The rows of a group lie close to one hidden flat surface of 13 dimensions, which may be shifted away from zero. Surfaces can cross.
Some rows, each with its group after it:
[ 17  12 -60  11 -10  37  41 -42  -2 -19  -7  27   9 -22  34 -22 -22  -8]  z_844
[-41   3 -15   9  27   1 -50 -18 -44  25   0  22  38  -5  37  10  -9  32]  z_22
[  2  12  32 -12 -19 -11  67  16 -30  -9 -32 -16 -16  30  -7  24  44  28]  z_22
[ 12   5   3  11  -1 -24  20   1   0 -12  17   6 -19   3   5  13   4  -9]  z_735
[ 12   7  -2 -24  35  15 -52 -31  -4  47  -6  46  35   4  15  10  26  43]  z_894
[  2  29 -23   9  48  -6  36 -10 -19 -55  24   2  26  36 -35 -47 -48  22]  z_894
[ -6  22  40   2  53 -27  41  38 -36  -1  -8   9  18  23 -29 -26 -46 -14]  z_894
[-43  32 -32 -13  12  15  -9  28  39 -14   3  12  32 -44 -22 -14 -69 -27]  z_735
[ -2 -40 -21 -32  12   4  16  23 -47   8   4 -17  24  12 -33  10  18 -12]  z_735
[ -1  45  51 -23  29 -18  18  16 -40  29 -15 -25   1  10 -50  31  11 -33]  z_894
[-33  34  42   0  37 -42  31  -3 -26 -20 -12 -37 -31  37 -31  16 -40 -23]  z_709
[-10 -37 -20 -19   2 -19  27 -27  38 -29   4  44  10 -13 -30 -18  48 -32]  z_709
[ 37  23  33   2  12 -17 -26  14  19 -12  18 -39  38 -26  33  16  -7 -32]  z_709
[ 30 -39  -3 -42  64  -6  -6  24 -27  22  36  18  10   3   7 -22  17  -2]  z_22
[-40  32 -23 -41  11  17 -11  13  16 -18  -8  18   5  15  34  17   7 -19]  z_709
[ 33 -21 -13 -11 -46  14  38  -6 -10 -39 -10   1 -45 -13   3  12  -4 -56]  z_844
[-28  24 -34 -29  10  30 -35  -8  12  -3 -42  -5  25  -3  -9  21   4  32]  z_894
[-75  -7 -13 -53   7  17 -11 -68  16 -11 -31  41  -1  -2  13  -1  22 -55]  z_709
[  0  23  15 -16 -15   0 -17  50  11  10   9 -32 -27 -42  13  38 -43  15]  z_735
[  1  42   4 -39 -18  54  -4 -19 -12  22  30  24 -34 -18  54  -2 -13 -18]  z_844
[-15  21 -29  -8  -5   8  -2  58 -11  -1   1  11  18 -11  -1  21  41 -43]  z_735
[ 13  21  -6 -16  14 -12   0 -13  -2  -4   5   5  11  12  -9  41  -7  -9]  z_735
[  8  -7  -4 -10  -8   7  14 -20 -59 -20 -34  51 -35  11  21  14  33   8]  z_735
[  5 -36  -5 -16   0  19   8   5  -8   1  -8 -14 -10   1 -18 -11 -55  42]  z_735
[ 28  20   8 -20  11   6  15  -7 -16 -23   2  -7 -11 -14  13 -10  24   0]  z_22
[ -7  16  61 -37 -30  27 -30  13   5 -21 -23  -4 -31 -13  17  -3  28  -7]  z_735
[ 48 -22 -25   9  12  -6  54 -29  -2  -2  -8 -13  30  36 -17   7 -21 -42]  z_844
[  8  -8  26 -22  13 -16  23 -33  14  -6  23 -20 -23  12  28 -16  19 -10]  z_709
[ 21  28  27 -41   0  47 -27   0  18   2 -22   4  10  31   9  11  20  20]  z_735
[-50 -17   9 -44  17   9  29   0 -31  16 -11 -17   2  -4 -28 -33  36  25]  z_709
[ 30  -1 -28   6  25  14  -4 -10 -26 -10  11  21  -2 -18  37 -35  25 -40]  z_844
[ -8 -24   2   2 -31   2  -2 -46 -20   7   8  -4  -9 -28  -7  10   2  24]  z_844
[ 17  25  19  15  -3  -6 -10  -1  -4  35   9  -4  16   3 -16  21  37 -10]  z_894
[  0 -13  -3  48  -7 -32 -43  16   9 -14   9 -12  -4 -35   0  -2   6  26]  z_844
[-39 -17  30  14  -5 -10  16   1 -45  37  -8   6 -23 -12  -2 -10 -78  46]  z_709
[ -5  35 -37   0 -42  41 -29  32   6   4  12 -23  27  -6 -13  22 -16  30]  z_894
[ 51  59  24  -3   7  22  17 -63  22 -52  43  15  40  43 -20 -22 -46 -23]  z_894
[ -6  18 -17  17  -6 -26   4  18  28  -5  11 -29   1 -37 -19  14  13 -37]  z_735
[ -5 -14  52 -14  11 -11  46   7 -14  13  -8  12 -36  14 -44 -27 -15  28]  z_709
[ -2 -33 -28  30 -61   9 -31 -28  17  -5  11 -50   3  23 -10  23  18   5]  z_22
[ 14   1  24  10  -9 -11 -13 -18 -35 -29  47 -39 -18 -51  28 -25  18  19]  z_844
[  2 -13 -12  -1   7  33   3   2 -48  12 -32  33  25 -41  10 -33 -13 -19]  z_894
[ -4  36  15   7   7  -4   3  15  42  14 -26 -22 -19  11  18  20  -2   1]  z_735
[ 57  36   3 -27   3   3   3 -17  -9   4  30  -4  24  25  36  76 -23 -56]  z_894
[ 22   6 -13   5  -2 -11 -13  16   2  36  -8 -19 -31 -13 -16  51   1  -8]  z_844
[ 18  11 -14 -57  46  34  -1   0 -26  32 -21 -53 -17  -2  13   9   9  16]  z_22
[-67  -5 -29  35  -7 -32  -6  19 -12  13 -12  27  -6  10  20  25 -14 -34]  z_709
[-34 -22 -17 -40  27  -6  36 -59  -3 -24 -29 -27 -39 -10 -15 -13  32  12]  z_844
[-26 -12 -32 -31 -36  52  -7  20  22 -10 -29  27   1  18 -15  -4  28 -27]  z_735
[  8 -21  27 -36 -16  28 -19 -28  40  13   4  14 -61  46 -10 -13  32  31]  z_709
[  9 -53 -24 -12  11   4  18 -40 -18   5  -1  -6  -9  -8  13 -12 -13 -17]  z_844
[  7  32 -27  26 -24   9  -2 -22  16 -23  13  -4  -2   2  -6 -12   7   9]  z_894
[-35 -22 -32  31 -44  26 -29  25 -21  25  -5 -12  40 -37 -10 -16  38  25]  z_709
[-39   3 -32 -18   8  27 -14  -8   3  36 -34  32  -3  -5  10  24 -35  -9]  z_844
[  9 -14 -11  69   8 -60 -22   6 -26  -6  -8  19  21 -11 -13  40 -12 -44]  z_709
[  0  -1 -32 -44  62   9 -12 -24 -30  12 -11 -49 -28 -21 -25   5 -10 -34]  z_22
[ 21  19  34 -39  15  -4  30  -1  13 -10  -1  -5 -22  30 -10   1  19  -7]  z_22
[-32 -13  52 -28  23  23 -16 -30  -3   3 -26  30  38  41   5 -55  30  19]  z_735
[-41  22 -11  -6  40 -22 -24  27 -28  -7  -3 -31  -4   5  22  18  -4 -17]  z_22
[ -2  35  -9  12 -85  60 -37  12  22 -26   7   8   2 -37  -1  -1 -11  21]  z_22
[  7 -25   0 -15   6   7   1  17   8  31  -2 -17  -1  29  38  -3  45  45]  z_22
[ 27  19 -28  41  22  -3 -14  26 -21 -20  14  20   7 -25  33 -31   7 -42]  z_844
[-13 -19   2 -48  29  31  -8 -36 -21  17  16  17   5   7  50 -33 -25 -23]  z_844
[  6   1  -1   2  -8 -26   9  30  25 -41   6 -23 -44  25   7  28 -11 -34]  z_709
[ 27  28  37  31 -25   0  29   6  32  18 -29  25 -42  13  -5 -17  72 -65]  z_894
[ 12  37  32  -6  22  -3 -24 -12  18  13   7  15  -2 -38 -13 -29  63  29]  z_22
[-14 -12   3   5 -41  19  -3   7 -12 -16 -13   8   7 -18 -26 -16  54  13]  z_844
[-37  14  19 -25 -28  18  16  12 -35  -5   2 -25  11 -27 -13   7  -9  38]  z_844
[-17  22 -13   5  24 -11  -3 -17   6   2   6   1  12  -5  -5  -1 -16  -4]  z_22
[  2 -15  27 -30  -1  -1  27  20 -27  23  10   5 -38  14 -22   6 -10  -4]  z_894
[-27  45  11   6 -50  37 -53  -2  18 -12   9 -18 -32  37  18  22 -30   1]  z_22
[ 25  44   0  -8  20   9  -5 -13 -14  14   8   6 -36  -3  20   6  43  17]  z_894
[-11 -39 -38 -26 -31   5   1 -19   0  12   2  -4 -60  -6  13  49   7   7]  z_894
[ -1  32 -24   1  16  -9  -8 -21 -22 -46 -14   8  12  31 -35  35 -27  41]  z_709
[-33  21  -9  19 -26   9 -24  20 -49 -15   6  10  -1  -4  16   9 -11   2]  z_22
[-47 -11 -33  27  -2 -17  -2   8  31  15 -18 -36  30 -11  18  12  18  43]  z_22
[-57  -3   0   0  -4 -14  61  19 -19 -10 -13   3 -21   2  -7  -9 -28 -22]  z_709
[ 50  -6  12  -8  11 -14   3 -29 -31  38  44  30  43  40 -32  36  26 -17]  z_894
[-21 -26 -44   5   2  -4  35  39  10  11  16  22  21  18  -1 -34  46 -26]  z_735
[ -2  10  25  16   1 -23 -11  26 -34  10  10  10  -6 -23  -3  13  17  23]  z_735

New rows. What belongs after each?
[-52  12 -52  -3  -9   1 -18  41  -1  23 -15   1   3 -60   5  48  -2 -39]  z_735
[ 48 -56  11   3  -5  -5   8 -55 -20 -22 -17  16   4 -45 -26 -12  -7 -14]  z_709
[ -9  11  -1   3  -1  16  -1 -25  -9  16   0  19  45   4   2  -8 -10   7]  z_844
[  2  25   8 -19  55 -12 -32 -63  22   8   6   4  14 -20  -4 -11  19   2]  z_22
[ 13  23 -29  38   8  -6  20 -18 -19 -15  -8  30 -13  -9  31 -13   6 -33]  z_894
[-17   4 -46  15  34  -4  31 -55 -47   7 -24 -19  -4 -22  46   2 -13  13]  z_22
[-27 -11 -22  20   5 -15  35 -31 -40 -24   6   3  -8 -22   8 -18 -17 -10]  z_844
[-12  15  -3 -17  49 -33  18  26   6 -22  12  -6  30  16  -6   6 -14 -17]  z_22
[-13 -15   8  47  37 -33  14 -21  -3 -42 -26 -18   6 -42  43 -46 -70  -5]  z_894
[-14   0  -5  11 -18 -10   7 -42  24 -11  -9 -18  19  26  12  25  -1  15]  z_22
[ -7  -6  33 -53  28  10 -22 -10   0   3 -35   0  12 -32 -32  -6  36 -44]  z_709
[ 28  38 -12  -9  32  10  -5  -1   2   0  26 -25  29  25  13   2 -23  -6]  z_22
[ -4  -6  29 -30  35  16   5  39 -38  38 -14  24 -27 -16  29 -18 -24  11]  z_894
[  5  18   0  11 -31  37  -6  17   5  33   0   8   6   6  10 -23  52 -11]  z_709
[-30  -4 -42  24 -19  -1  16 -13   5 -20  -5   6  19 -15  10   6 -43  -3]  z_22
[ 25 -15 -28 -24 -30  40  -6  24 -63 -32   7   0  13 -37  20   1  -3  -1]  z_22
[-16 -22  16  27  21 -48  18  19 -24  24  12   6   0  -4  -5   2   1   3]  z_709
[ -5  12 -42  -3  -1  36  21  16   5  -1  10  24 -18  -4  58 -23 -61 -25]  z_844
[-44   7   3 -32 -22  15  12 -24 -73  69   5  29  -9 -11 -11  50 -10 -45]  z_844
[-43 -15  -2  -6 -40   5  -8  10 -19  11 -27  26 -10  -8 -30  39  -9 -19]  z_844
[-64  15   9   6  17 -42  23  -8 -11 -19   0  59 -21  -1  31  11 -68 -10]  z_735
[-26  -3   7  36 -14 -16 -20 -65 -63  -6   6  51  -1  -5   7  -2  13  17]  z_22
[ 21  16  29 -18  28   5 -56 -16  -2  14 -17   6   6  16 -12  20   6  23]  z_709
[-42  10 -11   8 -17  20 -38 -38  29  42  15  34  11 -14  29  -3 -26  36]  z_844
[-26  30  14 -35   4  15 -23  -6  57 -12   9   6  50   7 -18  -6  23  31]  z_709
[ 35  39 -14 -21 -26  51 -57   8  45  22 -17 -31   8 -21  44  32  43  27]  z_894
[ 10 -15 -22 -66  44  21 -13 -21 -34 -25 -41  26 -10   3 -36  14  21  28]  z_709
[  2 -22 -34  -3  22 -16  12   4  10   1  10 -76 -56  35  36   4  18 -20]  z_22
[ 36  42  -6   4  33   8  29  20 -46   8  33  18 -44  -6  -1 -39 -14 -30]  z_22
[ -3  34  10   3   8 -30  14 -28  27  -7  42  50 -68  48  62  38 -58 -15]  z_894
[ 28   9   7  11 -32  -5  -4 -26  21 -25 -13 -22   3 -15 -21  26   2  23]  z_844
[  0  43  13  26 -26  -8 -30 -72   1  -6  13  21   0 -37   3  33  -2   3]  z_844
[-13  27 -14  11 -28 -13   5 -29 -16 -27 -18  -1 -32 -50  -2  39 -17 -19]  z_844
[ 26   4 -23   9   3   7  44 -18 -47 -11 -15  -8  34 -18  -9   9 -14 -10]  z_844
[-31  18  -5 -36  15  27 -48 -23  -8  -3 -23  27  12   9   0  24 -37  58]  z_709
[ 21  18   5  28 -16  30 -28 -22 -92  47  13 -20 -29  40  18   4  38  38]  z_22
[ -3  -3 -11  15 -13   9 -45 -70  -4   7  -9  18  15   9  17   8  28   4]  z_709
[-23 -15  35 -17  -3 -25  13  -4  -7 -12  -2  31 -31  17   7  -1  37   8]  z_22
[ 25  42 -12 -40  32  19  14 -14  -4 -28   2  52  31  52  11   8   5 -22]  z_735
[ 18   2   5  28 -14   9  -2  49 -43 -32  -7  -1  65 -16 -16 -24  19   6]  z_844
[-16  -1  25   2  24 -28  19   4  -8  35  12  12  19  -5   1 -15  26 -11]  z_709
[ -8   6   0 -27  27   5   2 -11  18 -22  35  42  44 -10   0 -35 -32 -11]  z_735
[ 20  11  25  47 -24   0  10 -15  19 -22   5   9  14 -12   6 -43 -28 -30]  z_894
[ -2   7   3   8  -1   3  -8 -32 -18 -25  11  23  21 -16  31  -4 -44 -26]  z_844
[-10   6  12  -1  38 -45  63   5 -27 -20 -25  10  35   0  36   6  22  25]  z_22
[ 30  -1 -38  53 -18 -13 -20  10  18 -39 -10   2 -12 -50  18   6 -11   9]  z_844
[  3 -15 -45  36  45 -21 -10 -10 -14  38  15 -36  47  -3  12  -8  24  28]  z_22
[ 26 -13  14   1  -9   5 -51 -11  34 -42 -20   3  10 -15 -16 -25  66  10]  z_844
[ 17   6 -42  25  15   7  23 -27 -35  16  13  13  27 -22  28  -8 -28 -14]  z_844
[-14   1  19 -19  38 -16   4 -16 -11   1 -29 -30   9  -3  -2  12  12 -13]  z_735
[-30 -23 -12  -9  22 -12  -7  15   3   7  30  42 -33   8  -1 -18 -33 -28]  z_22
[-19  45   6   2  38 -13 -21  14  -5   7   7  34  18 -58  37   0 -36  17]  z_735
[ -9   2   0  14  -9   3 -18   3  52  22  -8 -15   2  -6  -2   6   2  13]  z_735
[ 60 -16  19 -14 -29  16   3  -6  13 -10   5 -59  42  -5  -8  25  -7 -35]  z_894
[ -6  19 -27   1 -35 -16 -23 -12  34  -3  39  45  16  25 -14  68  -1 -33]  z_735
[ 27  30   0  -9  29   5  46 -47 -50  -9 -11  25  14   5   0  -7 -11   2]  z_709
[ 22 -83 -48 -31  11  -7 -14 -22  29 -30  17 -29  37 -32  11  -9  27 -12]  z_22
[ 48  -4  -7  25   6 -41 -32  -1 -12 -10  19 -38 -60 -54   3  15  61  -7]  z_844
[ 16  14   0   7 -17   2  42  32 -20 -16  24  -7 -36  37  -2  -5   0 -18]  z_22
[ -7  20  -1  39  25 -32 -17  22   1  53  24  -9  -8  14 -19  12  26 -15]  z_844
[ 40 -22  -9   7 -11   2   7  -7 -18  -5  15 -24  12 -34  34  -9  13  -2]  z_709
[ -6  24 -12  22   4 -30   0  20  29  27  26  14   1 -11  32  29 -16  16]  z_735
[-64 -23 -70  20 -27   1 -10  22  32  28 -37 -36 -12 -64 -18  32 -14 -31]  z_735
[ -5  31   5 -34 -15  36  20  12   9  -7   3   0 -17  12  10   8 -24 -20]  z_844
[  9 -22 -20  11  23   7 -45 -24 -12  33   5  -1  13 -37  19 -11   5  27]  z_844
[-11  -5   0  11  -1   8  16  -3 -24 -35  23   7  29  -6  31 -41 -21 -15]  z_844
[  8  31   7 -10   2 -15  18  21  34  12  15  -5 -52  65 -28  33  50   6]  z_894
[-25  13 -11 -12 -19   6  27 -38 -11 -56 -51  22  -3  -8 -36   5  28 -36]  z_844
[ -9   1   9 -31  21 -19 -28  -7  32 -42 -12  -6  20   0 -52  19  14  -8]  z_709
[-39 -20 -15  17   6 -28 -12  -1   2  23 -19  12  -4   8 -21  22 -17 -19]  z_844
[-26 -27 -27  17 -26  -6  60 -27  18 -20   4   3 -22  16 -10 -35   7 -17]  z_844
[-18   4  23 -19   4 -22   8  34  13   5  -7 -88 -10 -24 -19  18  29 -47]  z_735
[ -4  29 -18   5 -11 -11  33  20  30 -23  10  -5 -78  31  11   5   9   2]  z_894
[-37  14 -35  14 -20   6 -14 -48  -7 -24 -15 -13   2  23   3  15  26 -14]  z_709
[ 22  44 -24  25 -47  50  24   4   4  -4  14  29  21  18  28 -14  -6  16]  z_709
[ -6  20 -14  17 -18  25  33 -33 -45  -4 -15   4  39 -19 -11 -19  -3  12]  z_709
[-66  -5  -4  49  -2 -25  35  53  -7  15 -47 -23 -21   7 -31 -18 -31  16]  z_735
